There are 5 ways to turn a row about zero (a turn may also mirror it). The second row of each pair is the first, turned, with some noise. The first 45 pairs use one turn. New pairs use 3 turns, one after the other, and a turn may come again.
Some pairs, each with its turns in order after it:
[ 4 23  3 22 31  2  3  5]
[ -5   1 -24 -19   2 -18 -22  18]  k8

[  1  -6  12  12  -2 -29  -1 -12]
[ -5  -1 -19  -3 -15 -14 -19  12]  k388

[ 8  7 -1 -8  0 13 -2  2]
[ 11   3  -3  -7 -10   9   3  -1]  k672

[-10  -2  11  -6  -5   9  -6   6]
[  2  15   2 -10   0  -3   4  12]  k112

[ 25   8  -7   8  31 -10  -2  12]
[ 26 -26 -15 -10  17   3  -2   9]  k17

[  0  27 -12   7   2   3 -13   6]
[ 13 -20   7   2   5  21  -2  10]  k388

[ -2 -12   0   4   0 -21   4  -4]
[ -6   2 -13  -4   1  20   8   5]  k17

[  4 -15   5  -3  16   4  16  12]
[21  3  2  2 -1  4 15 14]  k17

[-8  0  5 22 21  1 -2  1]
[ -3  -5  -9  10   1 -15   3  23]  k672

[-14  -9 -18 -11   1 -22  15   2]
[ -1   0 -18  -9 -10  -1 -29 -10]  k112

[  0  28  -7   6  -1 -12  -6  12]
[-11   5  -9  28 -12  -5  -2   5]  k112

[ -3   1  -6  37 -18  -5  -1 -25]
[-27 -23  -8  -7   8 -27  13  -5]  k112

[-17   3 -15 -10  14 -13  -9 -11]
[ -3 -10   2  -3 -12  -4 -28  13]  k112

[ -2  -4 -31  -2   1 -11  25  -1]
[-12  22  17 -17  -3  16 -19  -2]  k388

[ -1 -43  -1   9   1  29  -8 -43]
[  7  33 -27 -10 -45 -19  14 -20]  k17

[  1 -26   0   3  -2   7  32   7]
[ -1  27  -3   8 -21  21  -6  -8]  k8

[  9   8 -18  -5  -6 -11   3 -11]
[ -7   0   0 -23   8   7  -7  -4]  k17

[  2 -13 -13  36  11 -16   2 -11]
[ -1   6   5 -35 -26  -4 -13  -8]  k8

[  2   0  -2  -8   7 -12 -29  -6]
[ 17 -11   7  12  -4 -11  -8  18]  k112

[  0   9 -40  -4   3   6 -16   6]
[ 10 -10  37  -9   3  17   0  11]  k388

[ -7   2  19  22  -2  -4   1 -12]
[-18  -8 -21   8   7  -5  10   2]  k672

[ -4  21  43   0  25 -26 -20   4]
[-14 -41 -23 -27  17  -4 -10  18]  k672

[  1   3 -19 -43  17 -23  -4  43]
[ 31   2   5   2  47  32 -21   9]  k8

[ -3  -1 -15  -9  22  -3  -6   2]
[  9  -5  10  -9  -9 -16 -10   6]  k672

[  1  -8  -3  33  16  -1 -36  43]
[ 17 -17 -28  35  -6   8 -35  24]  k17

[-13 -23   2   8  12   9   3   2]
[  6   7 -10   9 -23  -3   9  13]  k17

[  5   2   5   1 -25   0  38   7]
[-10  32 -22 -14  10  15   5   3]  k388

[-18 -17 -14   1  15  11  -5 -16]
[ -7 -10  23 -20   0  -5 -18   1]  k112

[-22 -34  -2   6  -2 -23  27  -4]
[-12   5  17  20  25 -34   8 -18]  k672

[ -2 -10  -2  -3   3 -29  -7   5]
[ 16 -10 -14   2 -14 -12 -13  -3]  k112

[  5  21  -4   7 -11 -12   9 -32]
[ 11   2  -2 -16 -12 -22  28  11]  k8

[  1  12  -1  -2  16  -1   4 -22]
[-10 -10  -2  -8 -21 -12   9   1]  k672

[  7  11  22 -29  13   0   2  10]
[-23  -3  -5  31  -6   6  15  -5]  k388

[-14   7   4  -8   1  -6  21 -21]
[-23  -3 -13 -12  -2   3 -10 -15]  k388

[  1  10 -12  -5 -14 -17  -5  -5]
[14 -7 14 -9  5 -2 16  8]  k8

[-16  -4  19   1 -11 -10  26  43]
[-18  26 -19  18  34  -4   0  18]  k388

[  0   3  12   8 -12  -3 -15  -2]
[  1   0  -5   3   0 -15  15  12]  k112

[ 28  16 -15   0   5  -5  -5   8]
[ 13 -14 -19 -19   6  10   3  10]  k8

[18 -9  8 12 14  2 -3  6]
[  6 -18   0  15   2   4   5  14]  k672

[ -7  -4 -23  12   5   5  -4  -3]
[ 11  -1  19 -13   5   2 -12  -3]  k388

[ 14   4   4   0 -26  18  12  19]
[ -9  -7 -10  18 -11  25  14  18]  k8

[  6 -28  -5  10  -5  -8   4 -17]
[  0   8   6 -13 -18   6   8 -25]  k8

[ 38  18  -5   1  -7  19   8 -12]
[  6  -5   3  -1 -27  31  23   5]  k672

[ 4  9  4  7  3 -6  4  4]
[  3 -12   1   1   4   8   2  -3]  k17

[ 9  1  4 -9 -9 12 -3 -3]
[  5  10   7   0   2  -9  -5 -10]  k17

New pairs, each followed by its turns in order:
[ 24   0  43  -8  -8  22 -14  -2]
[-40 -10  20 -12  17  21  13   9]  k112 k112 k112

[ 36  26  -2  -5  -8  -1 -10 -16]
[ 21  -8   4 -38  -9 -13   4  10]  k672 k112 k672

[ -2   2  13   9  19   3 -43  -6]
[  1  18 -21   5   0 -11 -35 -14]  k112 k672 k8

[ -2 -11   6  -4  -8 -11  -6  24]
[ 21   5  -7   5  11 -13  -5 -13]  k672 k672 k112

[-1  7 43  9 -1 -8 -6 12]
[-11 -20  10  -2 -28  18 -19  -1]  k17 k388 k672

[-19 -38  38  30  -1 -36   2  -2]
[-15 -11 -18 -40 -54  -9   1 -15]  k8 k17 k112

[ -1  10   1 -11 -12  -2  -3 -43]
[ -1   2   3 -32  13 -19   8 -26]  k388 k388 k672

[-19 -14  -4  -2  -1   6  -4   5]
[  8  -8   9   2 -15   1 -12  -5]  k8 k672 k8

[ 22  13  -5 -20  18  32  -9   1]
[ 31  16 -25  12  20 -13  -3  -5]  k17 k8 k8

[-10   2   7  -6   6   4   3  14]
[13  7  2  8 -7 -9 -5  0]  k8 k388 k388

[ 14 -27  -7  31  15  19  -1  10]
[  6   6  -5  -7   2  28 -40 -12]  k388 k8 k112

[  6   7   2 -42  -3 -11  -2 -16]
[  0   5 -24  28 -13  -4  13 -24]  k8 k112 k672

[  6   4  -4 -10  36  20   2  -1]
[ 19   3  25  -6 -17 -22   7   1]  k672 k8 k17

[ 43 -40 -12  -6   2  -4 -16  -6]
[  7  -8  -9 -41  29  32 -12  -8]  k672 k388 k17

[-11   3   6 -32  20  11   1  10]
[ 20   5  -7 -32 -10   0 -10  12]  k17 k8 k672

[ 10  16  14 -18 -27  23  43  -9]
[ -4 -38  13   8  38 -17  14 -18]  k388 k112 k388

[-8  3 18 -5 35  8 -7 29]
[  5  28  15  -2   2 -22  28  19]  k112 k112 k672

[  0  26   8   4  10 -13   0  20]
[ -5   1  13  -1 -26 -10  24 -11]  k8 k388 k112

[ -9   6 -15 -43  -1   6   7  -2]
[ -2  23 -11  -9  10  25 -12  22]  k388 k112 k112

[-23   3   9 -27  -7  23  -9  -3]
[  5   9   5   5  27 -12 -26   9]  k8 k672 k388

[-10  -3   0  -6  14  12  -5  -6]
[  3  -2   7   9  14   0   7 -15]  k17 k17 k388

[-18  20   9  36   1  -9 -36   5]
[  7  -5  32 -18  -4  44 -10  -8]  k8 k112 k672

[  6  -5 -19  12   4  -7  -1 -10]
[ -6  -1  -8   9  -8 -10  13 -14]  k8 k672 k8

[ 12 -15   6  -9   4  -8  -6 -25]
[16  6 11 -6 18  7 17  2]  k672 k388 k8

[ 10  -4   3 -28  -8  17 -15   7]
[ -5 -16   4 -25 -10   5  13  17]  k8 k8 k388

[12  1  4  0 -2 18 -2 -2]
[-9 -8  1 12 -9  1 10  0]  k8 k388 k388

[-10  24  -2   8 -15  35  -3   0]
[-19  -3  -9 -17   2 -22 -30  13]  k8 k672 k8

[ 31   9  22 -22 -31  -3   7  19]
[ -7  28   5 -26 -35 -14 -24   0]  k17 k17 k388

[-16   9 -24 -43  30 -38  -4  -5]
[-14   1  22  -1 -44 -23 -29  33]  k388 k672 k672

[  5 -10  -6 -24  18 -12  -1 -43]
[-14  -1 -18 -11 -39 -22  10 -17]  k112 k8 k17

[ 20  12 -37  -7  14 -43  29  43]
[-38  -4   8 -14   4  19  54 -40]  k8 k388 k112

[ 4 -1  9 31  3 -1 29 17]
[-35   6  -4 -21  17 -14  -5  -2]  k17 k8 k112

[ 21  13  -2 -31  -4   0  10   4]
[ 19  -6 -12 -28   9 -13 -12   2]  k17 k388 k388

[  6   4   9   8 -28  -2  -2  28]
[ -5  19  -6   2 -19 -12  -5  26]  k672 k17 k388

[  3   7 -43   7  12   9  12   1]
[  4  21  12 -16   0 -11  11 -33]  k8 k8 k388

[-23   6 -34 -43 -12  -5 -43   5]
[  4 -16  10 -49 -18   1  41  25]  k8 k388 k8

[  0  -2  -5  10   7 -11  -2 -10]
[  4  -5 -16   6   1   0 -10   5]  k672 k112 k112

[ 22 -10  -9  15 -12  -9  -9  -4]
[-14 -17   7  -5 -18  -1  -2  18]  k17 k17 k388

[ -1   6 -13  -9   3   2 -30  -4]
[-22   9  16 -16  -2  -2   1   9]  k388 k388 k672

[ -1 -35  -3 -39   6  -5 -23 -25]
[ -7 -22  25  -5 -28  11   3  44]  k112 k17 k672

[  2  -5 -37  -3   0 -43  30  27]
[-28  34  -7 -18 -37 -32  17   5]  k112 k8 k388

[ 13 -43   7  17  22 -11 -18  -5]
[ 14  33  14 -23  -8   0 -27  16]  k388 k112 k388

[ 2  9  1 13  1  1 -3 -3]
[ -1 -13   0   9  -7  -4   1  -4]  k8 k672 k388

[ -2   5 -29  -7 -15 -22 -16  19]
[-11 -20 -30   0 -11  25   7   5]  k672 k17 k17

[-19 -15  -3  -2 -27  -9  -9 -20]
[ 5 -7 -8 27  8 33 -1  2]  k17 k8 k17

[ -7  43   9  11   3 -20   9   0]
[  3  -2  -7 -25  39  -7   6  17]  k672 k17 k672

[ 15   2   6  42 -16  -3 -10   8]
[-15 -26   1 -14 -37   2  -3   6]  k8 k672 k672

